The rows of a group lie close to one hidden flat surface of 11 dimensions, which passes through zero. Surfaces can cross.
Known rows, each followed by its group:
[-16  24   5 -11 -28  -9 -33 -25  -5 -16  -3  -3 -14  -6  17   1  -4   9
 -10  -6 -15 -17  35]
Z_992
[ -8  15 -18  -1 -21 -15   5  17 -23  -4 -21 -15  13 -20  12  -6   6  10
   9   3  -8 -12  -1]
Z_843
[ 10  -4   6   7 -17  11  36 -18  36  25  -2 -12 -11  -6  -1  21  -2   8
 -23  -7  -2  19  -5]
Z_538
[  3  10   4   4  -7 -25   0 -34   5 -22   3 -17 -13 -14 -13  22   5  -5
  -7  14 -25 -10  17]
Z_992
[-28  13  28 -11 -26 -24 -18  -6   7  -1   8  14 -20  15  21  -5   8  17
 -24  17 -11 -13  14]
Z_538
[-20  21  17 -16  14  18  19  10   5  -2 -13  -9 -13  -5  -2 -19  11 -14
   3  21   8 -13  -1]
Z_843
[ 14  -5 -17 -26   3   4  16   2  14   3 -16   0  15  11  19 -19   9 -12
  13 -18   3   3  -4]
Z_843
[-25  26   2   1   1   7  -3  35 -13   1  -4   9 -14   1  23 -18  -4  26
  10  -4  34   2  -2]
Z_843
[  4 -18 -24 -17  -1   8  -9  -6  16  20  11   1   3  14  12   9   3  22
  17  -9  14  21  11]
Z_538
[  8 -16 -30 -23   5 -10  -8  19  -6  -1  -3 -45 -34  11  -7   6   1  -8
  27  -4   8   1  -3]
Z_843
[ -4 -23   7  13  -9  -6  23  26  -2   5   3  19  33  10  -4   0   5   4
   2  20  12  10 -27]
Z_992
[-19 -16   5   0  -6   9  17  29  12  -8  -1   5  -4  31   9  -5  -8   0
   2  -1  31   5   3]
Z_843
[ 14   3  -7  26  31  13 -12   0 -20 -48  14   0 -18  18  -5  -7 -20 -22
  23 -32  24  -4   4]
Z_538
[  6  -1  -1  -2 -49  -6   9  19  -8   2 -12 -29   7   4  27   1   8  18
  17   2  -8  -3 -21]
Z_542
[  5  40  11   3  21   4   4 -20   2  13  -2  11   3 -27  11 -15  17  12
   1   9 -18  -4  -5]
Z_992
[  8  26  -4 -40  28  24   0   5   7   6 -23 -12 -12  -9   8 -32   5 -21
  13 -17  10  -5  -2]
Z_843
[  6   9 -28 -23   5 -18  -7   8   0  10 -17  -4  -2 -15  14 -12   5   6
   7 -16  -1  -3   8]
Z_843
[ 19   9 -10 -21  11 -17 -43 -30  -1  20  12  -8 -14 -15  -2   9  11  10
   1  -4 -36  -4   7]
Z_542
[ -3  17  18 -18  -3  23 -35 -34  -8   6  -4  10  20 -22 -15  -2  -9 -14
 -15   3 -18  -6  13]
Z_843
[ -2  -2 -10  17  21  -7  17  31  -3  11  10   0 -27  15  13 -11   8  12
  14  -3  12   4 -18]
Z_542
[ -2 -25  -3  -6 -25 -20   3  30   9  12 -13  -3  22  -1   8  10   0  20
 -11   1  -7  -8   8]
Z_542
[-24  -5 -23 -15   9   9   3  19  -6  30  -2   9  12   0  -1  -5   7  12
  15  20  18  10   2]
Z_542
[ 25   8  32  33   7  -2  -3   3   1   5  16  25   8  -6   2  -3  -3  14
 -16 -12  -9   7 -31]
Z_538
[ -2  17   1   2  16   6  -5  47 -17  22 -22  29  22 -27   6 -30 -11  13
 -13 -21  16  -2 -17]
Z_992
[-20  13  10   1   8  10  35  -4  18   0 -11   2  12 -10  -3  -3  12  -1
  -2  26   2  -7  14]
Z_992
[ 13   6  10 -10   0 -28  -1   5  10   6 -18  -9   1 -28 -12   4   4   3
 -22   3 -23 -12  -2]
Z_542
[ 14  19   8   4   6   1 -18  -9 -20 -16   0   9   5   3  23 -26   5 -10
  10 -16 -19 -16 -10]
Z_542
[ -6  -1  -2  -9 -15  34  -4  28 -10  -7 -22   5  24   4  15 -19 -21  -9
   3 -30  25  -1   3]
Z_992
[-14   1 -17 -14   7   5 -22  -8  -7   3   3  10  -1  10  14 -10   3   3
  10  -4  -1  -7  22]
Z_542
[  0  11  -4  13  11  15  37  -6   3 -19 -18  12  34 -26 -19   0 -10 -16
  -3  -1  22   8   2]
Z_992
[ 22  11 -17  19  24  23   1 -12 -15   4   9 -11 -12 -15 -14   3  -8  -6
  19 -17   7  17 -17]
Z_538
[-11  13  27  11   7  29  14 -17   1   2  -7  25  28 -15 -16  -8  -6 -18
 -22  10   0  -2   0]
Z_538
[-16  25   6   5   9  -3  15  15  -4  -7 -10  -7 -19 -10   3  -9   4   3
  -1  10   6 -10   4]
Z_843
[-13   1 -18 -17   2   1 -11   1 -13  20 -11  -1  23 -29 -26   7  -3   1
   1  18   1   3   9]
Z_542
[  4  13  -4  -6 -28 -14 -40   1 -29  -5  13  -4  -2  10  32  -8   9  19
  24  -3 -11  -5 -12]
Z_538
[-15  -1  14  -2 -13  -5   4 -20  20 -22   1  -4 -10   7  -5  15  -6  -5
 -19   8  -4 -10  33]
Z_992
[ 11  20  14  24   4  -2  -9  14  -7   8  17  19 -15   4  21 -10  -3  31
  -1 -19  12  13 -28]
Z_538
[  5 -10 -14 -19  19   2 -26 -33   6 -13  -9   4   9 -12 -21   8 -12 -25
 -11 -16 -14 -13  44]
Z_542
[ -8  23  13   9 -17 -18  18  10  -5 -13 -17  23  25 -16  16 -14   4   6
 -16   2  -3  -9  -2]
Z_992
[ 35 -13   9  37  -5  -8   3  14 -15   1   7 -11  14 -20 -23  21 -10   6
  -2  -7  -9   8 -38]
Z_542
[-10   8  19   6   8   3  11  20   4  11 -10  20  15 -13   1 -11   1  10
 -16   7   4  -4  -3]
Z_992
[ -1   4  -6   8 -19   1 -12 -27  -1  -3  -6 -18  -9 -28 -21  30 -19   3
 -21  -8 -13   0  26]
Z_538
[  2  -2 -17 -29   6 -18 -18  16  -3   1 -20   3  -2  -9  -6 -10 -14 -13
 -13 -23   9  -3   9]
Z_992
[  3 -15 -28  -9  49   7   4  -1 -15   9   1   2  12  -3 -34  -8   7 -35
  23  17   0   1  -5]
Z_542
[  1   1  22   2  -6   0 -45  -7   0   2  25  29  -5  17  10   0 -13  22
 -17 -16   5   8   0]
Z_843
[-11   9  18   8  34  32  -7 -21   6  -3  23  39   1  17  -6 -14  -4  -9
  -1   1  18  11   3]
Z_538
[ -4   2 -16 -18  14 -13 -17  -5   0 -29  -7  -7 -15   6   4  -6  -4 -16
   7 -15   1 -16  33]
Z_538
[ -7  26  14  12 -11 -18  21   5  -3 -11   2 -15 -22   4  26 -11  24  10
  12  22 -15 -13 -13]
Z_843

New rows. What belongs after each?
[ -7 -26 -23  -7  -4  -2  -2   4 -17  -3   0 -13  12   9 -13   6   5 -13
  18  14  -3  -3   2]
Z_542
[ 13  -2  -1  31  -7  20  36  -1   4 -31 -17   2  23  -7   3   2 -18 -18
  -4 -30  13   1   3]
Z_843
[ 15 -15  27   2 -34 -17  -7 -16   7 -13   4 -11  14  -5 -19  25  -5  -5
 -22  15 -22  -3  -5]
Z_542
[ 23  -6 -10 -18 -22  -8  14 -14 -12 -14 -14  -6  53  -7  -3  -8  12 -29
  20  10  -8   5 -32]
Z_992
[ 14 -10  15 -34  -6   4   1  20   9   4 -26  -1  29  -3  -2 -21   2 -25
  -6  -3  -7  -9 -18]
Z_992
[ 15  35 -11  -5  -4 -21  15 -16   5  -7 -14  -2  -4  -9  41 -21  24   6
  10 -14 -21 -13  -1]
Z_843
[ -4 -20   5 -18  -7  -7 -24  -2 -16  15  17   7  29  17  -2  -6  23  -3
  24  40 -23  -4 -18]
Z_538
[ 11  -1 -16   5   7  12  -2  14  -3  -3  -5   9   6  -3   4  -4 -18   3
   5 -34  24  11   1]
Z_843
[  6 -13 -19 -22   4 -10  -6   4  -7  15 -17 -12  26 -25 -20   5   5 -12
   2  13 -15  -8   4]
Z_542
[ 19 -29 -32 -24  10 -40 -11   3   5  -5   8  -1 -27  27  -1  -2  -3 -17
  -1 -24   8  11  -9]
Z_992
[-18 -13  -5  -6  -5   4  27  27  15  30 -12   4  19 -14 -15  13  -1  16
 -10  22  23  16  -2]
Z_542
[  1 -23  -9  33  20   8  12  20 -19 -23   5   6   4  15 -15   0 -17 -21
   8 -14  14  -3  -2]
Z_542
[  7   1  -1   2   5   1 -41 -35 -27  -5  17  -6   3 -11 -23  11   0 -13
   8  12 -28  -8   0]
Z_538
[ -6   8  -3   9 -16  -8  -4  18  -6 -17 -13   6   1  -6  11  -1 -17  10
 -10 -23  15  -5  12]
Z_843
[  1  -7  20 -21   9  38 -10  11   3  21   3  19  27  12  -2 -22   0  -9
   7   8  14  12 -24]
Z_843
[ -1  -2 -11  -4  20 -12  -3   6  11   4   8  20 -27  23  17 -14  -1   2
  -7 -25  14   8   5]
Z_992
[ 21  -8  18 -15 -14 -18  10  26  12 -13 -22  -6   9   6  15 -17   3 -13
 -11 -14 -11 -17 -15]
Z_843
[  0   6 -16  15 -21 -15  16 -20 -15 -33  -5   0  20 -12  -4  11  -7  -9
   5  -3   5   5   5]
Z_992
[ -1 -26 -17  -4  14 -28   5  29  -7 -17  -1 -18 -13  14 -12   0   6 -14
  13   9   1 -12   2]
Z_538
[ -1  21  17   8  -7 -35 -14 -14   2   3   8  20  -6 -10  18  -1  12  22
 -20   5 -26 -10   6]
Z_843
[ -5  12 -23  -5 -12 -16 -10 -20  -5   2  -1   4   1  -8  16   2   7  16
   4  -4 -10  -1  16]
Z_843
[  2  -3  -7  12 -11  -2  29  22   3 -25 -16 -13  -3   8  12  -3  -8  -4
   6 -16  17  -4   1]
Z_843
[  8 -10   5  10  -4   5  -9 -11  -5 -11  -2   7  21 -14 -21  14 -15  -9
 -11  -4  -4  -2   6]
Z_542
[ -9  -4  28  -8   6  40  -9  22   6  26  -2  12  18   4  -1 -11  -1   5
  -6   9   7  -1  -5]
Z_992
[ -3  16 -38   6   0   2  18 -46  -6  13   3   5  22 -15  14   3  21   8
  23  10 -15  12  14]
Z_843
[  7 -10 -25 -21  21  20 -15   9  -5  16 -12 -21  -7 -16 -26   6 -15 -15
  11 -13  12   5   5]
Z_992
[  6 -10 -10 -22  -1 -21 -17  -6  -4  11   8  10   7   6  -5  -3  10  -4
   6  11  -3  12 -12]
Z_992
[ -6 -15  -7  -8 -13  27 -12  16   1 -15   4  -7  -8  28   8  -1 -18  -4
  15 -20  34  11   5]
Z_843
[-24   9 -24 -33   2  -9  -3  17  -1   3 -27   2  -8  -9   8 -18  -1  -4
  -7 -10  11 -11  27]
Z_992
[  0 -10  13   3 -22  18  -3 -43   8  -3  12  23  39  12   5   7   1  -8
  -8   6 -15   7   9]
Z_843
[-12  18 -19  20  -1 -40  19   5  -5  17 -10  29  19 -33  11  -1  15  32
 -15   8 -14  -3  10]
Z_843
[ -4 -30  -5  14 -39  -6  13  16   2 -29   8 -14  -6  43  23  12  -7   5
  14 -10  17   5   2]
Z_843
[  4  -5 -22 -10   3  -6 -17 -12 -25  -2  -3 -19  10 -22 -30  11  -1 -16
  13  11 -14  -7   1]
Z_542
[ -2 -22   0  15 -12  -2  -7  38 -10  -7   0  20   6  18   5  -4 -26   7
  -9 -31  27   7  -8]
Z_992
[-20   3 -14 -19 -12   1 -17  -2 -19   2  -5   1   8   4  11 -10   6   0
  14   7  -3  -9  13]
Z_542
[-14  16   4   7  10 -25   0  33   4  20  -2  10 -29 -13   5  -1   2  34
 -20   3   7  -1   2]
Z_542
[ -8  38 -15 -18 -20  10 -14  -1 -19  14 -15  -7  -1 -15  30 -18   7  17
  17  -7   3   2  -5]
Z_538
[ 14 -17 -22  -5  -1 -26  -7 -18  -4  -5  19  -2  -8  13  -8  13   5  -6
  11   3   1  15 -13]
Z_992
[  3  -3  -9  26 -17   3   4  -4 -20  -1  -1   8  31 -18  -6  12  -7   8
   1   0  -4   4  -6]
Z_843
[-18 -12 -12  -4  -5  12  45  23   9  -6 -10  -7   7  22  17 -11   8  -6
  21   6  26   5   1]
Z_843
[ 29 -11  -3   0 -21 -32 -11  14   1  -1  -2 -19  -2  -1  15   9   7  17
   3 -11 -22  -5 -14]
Z_538
[  5   5 -11  -5   9 -15  31 -21  16  -9  -6 -24 -19   1   2   2  21 -16
   9  13 -19  -9   8]
Z_843
[ -6   4  23  -6  21   3 -27  -8 -13 -10   0  33  36 -11 -15 -14   1 -18
 -10  15 -15 -19  10]
Z_538
[  9 -12   7   6 -12 -23   7  19  -4  12   1   8  19   4  12  -5  15  13
   3  13 -14  -1 -29]
Z_843
[ 15  21  -3 -11   9  10 -24 -30  -9  -1  -2   4  17 -32 -18   4  -5  -7
   3  -1  -4   5  -3]
Z_992
[-14   6  -2 -16  -9 -27  -4  -7  -2 -11 -11 -23 -15 -21 -27  16  -1 -12
 -17  22 -13 -12  16]
Z_542
[ 12 -26 -22  -7 -11  -2 -20 -19   6   4  27   4  -6  36  20   9  -1  13
  21 -15   6  21   0]
Z_843
[  4  19  -3  10 -13 -12  28  19  -8 -25 -21 -24  -6  -6  22 -11   5  -4
  12 -10  -2 -15  -6]
Z_843
[ 15   8  21 -13  -5  12 -19 -16   0   7   3   0  13  -3   7  -7   7  -2
   4   5 -19  -4 -14]
Z_992
[ -1   2  45   1 -17  39 -13  -7  -5 -20  13 -14  -8  27   2  -5  -6 -17
   9  13   2  -7 -19]
Z_843
[ 17  19   5   7  -9   9  12 -11   4 -12 -17 -12   0 -21   5  -1 -11  -8
 -12 -24  -7  -5   1]
Z_538
